The rows of a group lie close to one hidden flat surface of 9 dimensions, which may be shifted away from zero. Surfaces can cross.
Known rows, each followed by its group:
[ 10  20  10 -24  -4 -10  33   0   0  45   4  22  10] : (5)
[-15  12 -13 -14  18  -5  57 -16  11  46   7  -2  67] : (2)
[  7 -20   3 -19 -20  30   5  10   3   5  20  19  12] : (4)
[  5  16 -15  16  -3 -49 -10  25  32   2  17 -15 -34] : (1)
[ 27 -30  -4   0   0 -10   7  -9 -11 -11   2   7   0] : (5)
[-26 -49   2  16   0  11  41  13 -24  20  16 -10  20] : (3)
[-11  -2   0  11  15 -22  53  16  -8  23  22 -15  -2] : (3)
[ 10  14 -11  10  25 -16  11  -1   8  39 -13  15  -5] : (4)
[ -2  -5 -12   3   4  18  -1  21  -4 -34 -30  47  27] : (5)
[-12  17 -27  -1  -4 -27  -3 -10 -10  -4 -25 -17 -32] : (5)
[ -8 -36  -3 -11 -12   6  22  -2 -21 -23 -20  -8  -5] : (2)
[  8   8   4   6  -6  25  21  -3 -18   7  24   4 -20] : (0)
[ -2  31 -31  57   2 -35  38   3  26  24   2   1  -7] : (0)
[-12  24   3  33 -43   4   0  13  11  29  32   5 -33] : (2)
[-29 -20 -16  -6 -13  19   8   6   8   3 -20  -7  15] : (1)
[ -3 -29 -14   5  -5 -19  13 -24 -19  22  -7 -16   0] : (5)
[  8 -26  19  30 -33  -4  10 -15   3  15  15 -12 -11] : (0)
[ 24  49  -7  25   5 -17   7 -46 -25   1 -13   8 -12] : (0)
[-13  25   1 -10  -5 -18   5   7 -13  13 -13  10 -15] : (1)
[ 38   7   1  -8  21  -3 -14 -31  -4   6  44  -3  15] : (1)
[-24 -11  -5  24  -4  13  -7 -14  -8 -16 -37 -12   7] : (5)
[-10   2 -46 -25 -12  23   7 -11 -23  36  35  10  13] : (3)
[ 22  12  13 -28 -11  28 -12 -13  13   8 -15  40  24] : (3)
[  4   5  46 -22  22 -22 -33  48  31 -46 -15 -15 -34] : (5)
[ -2 -46  11   2 -23  13   5  33  -1 -25 -11   8 -23] : (2)
[-17 -18 -31  -1 -16  27  14  16   3  28   9  31  29] : (4)
[  8   4   0  -2  -2   7 -16   7   6 -19 -13  18  -4] : (2)
[-20  12   2  -1 -19  13  -9  -7  -3 -14 -13 -14  -6] : (4)
[  3 -24  -6 -10 -28 -20   9  -1  20 -19   6 -20   8] : (1)
[  3  17   1 -16  26 -27  -9   8 -11   0   9   5   9] : (0)
[ 21   3   8  -5  13  -8   6 -16  -9 -12 -23  24  26] : (5)
[ 21  23  -4 -15 -22  24 -33 -15   3  13  44  16   8] : (1)
[  7 -61  23  17 -14  23   7 -12 -26  30 -20  11 -14] : (4)
[-27 -17 -33  19  35   8  -2   5  18  -1 -10 -30   7] : (1)
[-10  14  -8  14 -21   2 -26 -38  -7   1 -47   2   4] : (0)
[ 34  33 -14   3 -19 -27  28 -10 -11  11 -23  39 -40] : (4)
[ 17  12  10 -14   0  13 -22  20   9 -36  39  -3 -14] : (4)
[-28 -25   4   2  -5 -15  20   4 -26  35  -5 -35 -36] : (2)
[-12 -12 -32  11  -3 -31  -6  14  -5  10   9   8  11] : (0)
[  9 -17  -8 -56   0  23  15  14 -17 -15  20   3 -12] : (3)
[-19   1  38 -25   5  10  11  43  17  31 -13  21   5] : (5)
[  9  34  27 -48  -7  11   0  -8  18   2   2 -17 -13] : (3)
[  9  18 -15 -10  -7 -14   8 -35  20 -21 -19 -21  14] : (1)
[-34   0  25 -32 -25  37  10  34  37  39  -1  -5  -1] : (3)
[-10 -14   8  -3   0  22 -17  -3   3  10 -14  -4  -9] : (2)
[ -2   8   2 -15  -6 -21 -19  12  35  -9  -2  -8   7] : (0)
[-33 -54   5   1  -8  23  -9  12  -8  -5 -12  -6  29] : (5)
[  3  25  -9  13 -13   3  -6 -36   1   8   5  -7  14] : (3)
[ -2 -15 -19   7  -6   3   6   2 -25  11  23  10   6] : (0)
[-11  -8   7 -36 -34  16   1 -32 -42  15 -21   1   8] : (2)
[  0  10  35   7  17 -22  17  13  16  17 -19  -6 -14] : (5)
[  1  -9 -13 -12   2  19 -29 -18 -24  -2   6   7  10] : (2)
[ 11  58 -29  26 -20 -20 -28  -1  50  -3  10   7 -11] : (3)
[ 17  20  -9 -14 -19 -26  43  -2  38 -24 -26   6  15] : (1)
[ -1 -18 -11  26   8  -9  10 -13   8 -23   1 -12  38] : (4)
[-61 -21 -36 -10 -49   6 -18  27  16  22  -6 -21  -6] : (0)
[ -4 -19   1  11   6 -13 -17 -10 -14  11 -13  16  37] : (0)
[-16 -30  22 -13 -26 -11  19  43  -3  -7 -43  14 -31] : (2)
[ -2   6  -2   9 -28 -19  29  -1   2 -23 -23  -1  -9] : (4)
[-24 -28 -14  17 -11 -23  -6  73 -13  24  29  31 -26] : (2)
[  8 -34  54  33  -8  14   4 -20   7 -11  -1 -11  35] : (3)
[-12  15  14  19  15 -32  33  17  31  -4  37 -46   4] : (4)
[-16  19   4 -14  24  -9   5 -16 -28  67 -22   6   4] : (3)
[  9  13 -32  22  -5 -10  -7  16  -9 -30   2  24 -21] : (4)
[  3  12  10 -17   4   7  -8   5 -36  20  22  21  -2] : (1)
[ 18  49   2 -16 -23  33  31 -11  13  19  15  34  10] : (5)
[ 11  32 -11 -19   6 -10  40 -24 -37 -35  37 -12  23] : (1)
[ -3 -23  -5  -1  35  -2   5 -16  -7  -9 -22 -37 -15] : (2)
[ -6  -9   3 -21 -20  -3  20  -4 -19  -8   4  -3  16] : (1)
[-22  43   9  12  20  11  33   1 -24  35   1  -7 -29] : (0)
[ -9  14 -26   8  36 -17 -10  29  30 -21   5   0  21] : (4)
[-20  15  19   1  -7   6  -2 -12   8  20   2 -29  -3] : (3)

New rows. What belongs after each?
[ 18  22 -28  50  39 -22 -20 -33  -8 -19  13  -8  17] : (4)
[  0  14 -21  24 -10  -5  34 -34 -15   7  10   0  27] : (3)
[  3 -13 -20   8 -25 -13 -25 -18   9 -11 -13   8  21] : (0)
[ 34 -22   9 -21 -10  18  27  -3   1  45  14  40  10] : (4)
[ -2 -32  11 -11  -1  10   3  17  12  -2 -23   9   2] : (4)
[ 0 -8  9 -1 -7  5 13 14 10 27 20 12 16] : (2)
[ 44  -7  19 -19  -2 -13   0 -20 -18  -1  39   1 -10] : (2)
[ -7   1  12 -28  -5 -22 -13  -1 -10  15  25 -17   9] : (0)
[  0 -10  41   9 -25  -2 -18 -32   9  11 -23 -17   7] : (0)
[ -3  19 -22 -30 -11 -16 -23 -21  22   8  11   2  54] : (0)
[ -4  37   1  -6  24 -12 -33   0   8 -25 -55  11  -4] : (0)
[ 13 -26 -26  29  14 -11  -3  11  -8  28  18  39  21] : (3)
[ 17 -12  25 -32   7  -5 -11 -21 -10  -9  -8   4  38] : (5)
[-1 17  4 43  6  8 36  7 50 21 -1  3 17] : (0)
[-13 -29   6  -6 -26  15  -7  -1 -30  20  10  -2 -17] : (2)
[ 29   5  39  21   0 -17  26   0  33 -10  29 -10  16] : (3)
[ -7  13  -6  -3 -14  11 -15  22   1 -36  23  -3 -18] : (4)
[-12 -20  33 -14   4  -1 -24  20  26  -3 -16  -4  16] : (0)
[ 17  20   7  -7   4 -16  -7  11  14 -26  -6  -4 -30] : (5)
[ -4 -19   4  44  24  -3   1 -32  -6  11   7 -29  22] : (4)
[ -4 -24  35  -6   1   5  26  12  -2 -21   6 -28  -5] : (3)
[  0  -9  -7  26 -14  17   0 -23 -24  14   8   4  -1] : (4)
[-21  12  -6 -14 -18 -28  20  13 -19  28 -13  13  -4] : (2)
[ -8   8 -36  21   1 -13   5  -2  -1  13  -2  16  20] : (0)
[-38 -16  24  -4 -29  24  74  32  21   7   8 -26  10] : (3)
[-23  14 -51  -9  17  -6  24 -14 -24  16   7  12  59] : (2)
[  5  -6   0  -6  30  -1 -19 -28 -27  12  16 -17   9] : (1)
[  9  23  21   6   8   3   2 -21  29   1 -28 -26 -22] : (2)
[-12   6  31 -21 -24  18  -7   3  12  24 -38  15   0] : (2)
[  1  23  -2   2 -11  14 -14 -11 -11   4   6   0 -17] : (4)
[ 20   7 -31 -14  -7   8 -24 -32 -29 -59  12 -19 -18] : (3)
[-28  26   8  -2   3  -1  12  13  19  30   9 -25 -10] : (4)
[-33  23 -42  24 -18   8 -13  14  -9 -14 -18  17  -1] : (2)
[ 11 -30  26 -32   8  31  -7  -9   9  14  -5  11  35] : (2)
[ 17   4  20 -21  20  -9  18  -1  -8  31  16   6   9] : (3)
[ 18   3   0  -6  44 -42  -2  -1  -5  -7 -15 -20 -34] : (2)
[  4 -18  -2 -21  47 -39  -8  31  -8  -2 -24   8 -13] : (2)
[  7  28 -52   2  -3   1   8 -14 -25  -1  19  20   3] : (0)
[ -7  11  -7  27  -6 -10   5  -5  -9  -1  -8  -6 -21] : (4)
[-13  -4 -17   0  26  -7  32 -22  -6  -5 -11 -27  26] : (1)
[ -9   0  -8 -18  28 -17  14   2  -5   9 -30  -3  10] : (2)
[-15 -12 -11   6  24 -37  27  36 -13 -23 -11 -12 -16] : (1)
[  7   6  22   9  22 -15  30 -10 -20   8 -72  41  17] : (3)
[  2   2  -1 -11 -14   0  -9   4  11 -19  20 -25 -21] : (5)
[  6  24 -13 -18 -15 -11 -29 -11  -2 -25 -14  -4 -22] : (0)
[ 50  12   7 -17 -16   2  28 -17  -4  28  20  37  -8] : (4)
[  3 -11 -10 -25   7   8  40  30  -6  29 -10  49  17] : (3)
[-14  23 -24   1  -7 -26  31   7  -9  14   1  11  14] : (2)
[ -1  31 -11  -7   3 -16  11  10  15 -14 -30  26  17] : (2)
[  7   3  -3   8  23   6 -47 -15 -11  18  18 -18 -34] : (2)
[-19   9  -7  34  -4  -9 -14  13 -10 -22   6 -19 -36] : (4)
[-37 -31  11  14  -9  10  21  28   4   2   8 -34 -12] : (3)
[ 33 -14 -12   0  44   3  -6  15  -6 -29  50   7   6] : (1)
[ 33 -32  -9  15  40 -18   7   5  23 -24   7  15  45] : (4)
[ 18  24  18  56   1 -33 -16  -6  39  -8 -11   8   4] : (3)
[ -8  -8 -27 -39 -30   5  -7 -33 -30  27 -23  -4 -15] : (5)
[ 22   7   0  27  -4  -6  22 -28   2  17  21  16  40] : (3)
[-9  5  0 -5 -2  4 11 26  9  3 -3 14  0] : (5)
[ -2  61 -29  28  18  15  -5 -49  25   7   2 -22  15] : (2)
[  2  23  -8 -11  17  -8  -9  32  29 -21  25   0   2] : (4)
[-23  11 -22   9 -12 -18  13  27  18  16  17 -14 -22] : (0)
[-30 -35  30   6 -32 -31 -19  -3   9  37  -5 -32  11] : (0)
[ 15  -8 -20  32 -26  46   2 -29  -3 -15 -15  26   6] : (0)
[  4  32   9 -39  15  14 -20  14  32 -23  30  -9  18] : (4)
[ 13   6 -15 -15  34  35 -34  15   4  43  32  32   2] : (4)
[  2 -38  12  -2 -27 -25 -10  38  27  23   6  12 -17] : (1)
[  3   3  17   0   5   2  -7 -17  -5  21  -5   6  11] : (3)
[ 11 -11  25   8  15 -29   1 -17 -33  24  16   1  20] : (0)
[  2  21  -9  34  17 -12 -10 -23 -15  14 -10  -8 -23] : (4)
[ 12 -46  13   2 -28   7 -23   2  19 -15   5   1  11] : (0)
[  1  -6 -22   9  29   3 -44 -13  22  -1 -11 -19  -9] : (1)
[ 41  22 -34   0  17  25 -33  12  62 -54  -3  23  -6] : (1)
[-13  27 -43  48 -17   8  -5 -55 -42  22 -21   9   0] : (4)
[-22 -16 -14   1  18   8  40 -11  -2  24  -5 -16  34] : (1)
[-32   9 -15  19 -24  36  -3   0  13  10 -13   5  11] : (2)
[  6  11  21  33 -33  19 -25 -42  24 -25   5 -21  22] : (3)
[  3 -42  29  -1   1   1 -16   2  -6   8   7   7  31] : (0)
[ 53   3  21  -2  11 -55  33  -3  15 -13 -44  19 -32] : (4)
[ 12  11  -1 -22 -22  21  19  -7  15  -7  55   0  41] : (4)
[ -2 -40   5   3  18  13  -5   3   5  18 -34  12  11] : (4)
[ 37 -20  37   5   8  10 -12 -48 -19  -3  33  -7  35] : (3)
[ 36 -12  -4   1   7  14   7 -60 -23 -37  21 -44 -15] : (2)
[ 15  -1  32  16 -29  38 -22  25  48  21  31  31   1] : (2)
[ 19   9   7 -30   0  19 -33 -36 -30  -3  10   6  10] : (1)
[ -8   5  15 -17  11  51 -47 -43  -7  13  -8 -15  22] : (4)
[ -9  22  -8 -10 -16  -6  25 -15   8  20 -43  11   3] : (4)
[-11  16 -15  11 -14 -19  22   5 -14  38  38   4   0] : (2)
[-21  -1 -13  21 -12   3  -7   0  -7 -23 -23  -6  -3] : (4)
[ -7  35   1 -20 -12   1  42 -15   8  29  36 -28   6] : (3)
[ 31 -27   1   2  18  26 -28 -32 -14  -8  -8  20  20] : (4)
[  3  12   2 -10  25 -28  32  -2   9  18 -13  -7   7] : (2)
[ 23   2  17 -28 -24 -12 -41 -24  -1  -1 -16  10 -11] : (1)
[ -3  14 -20  22 -15 -19  15  16   3 -25  10   4  -9] : (4)
[-11   2 -43  17  -2  -3 -40  46 -13 -32   1  47  -4] : (2)
[  0  26  -1 -14   9 -27  31   9 -36 -20   9   4  -5] : (1)
[ -1  34   7  -4   1  35 -15 -46 -16  61  22 -10  -2] : (4)
[ -5  16 -27 -21 -13 -22 -28   8  -1 -18  -8  -2 -20] : (0)
[ 20  25   4  10 -28  16   1 -37  20 -20   2   6  26] : (3)
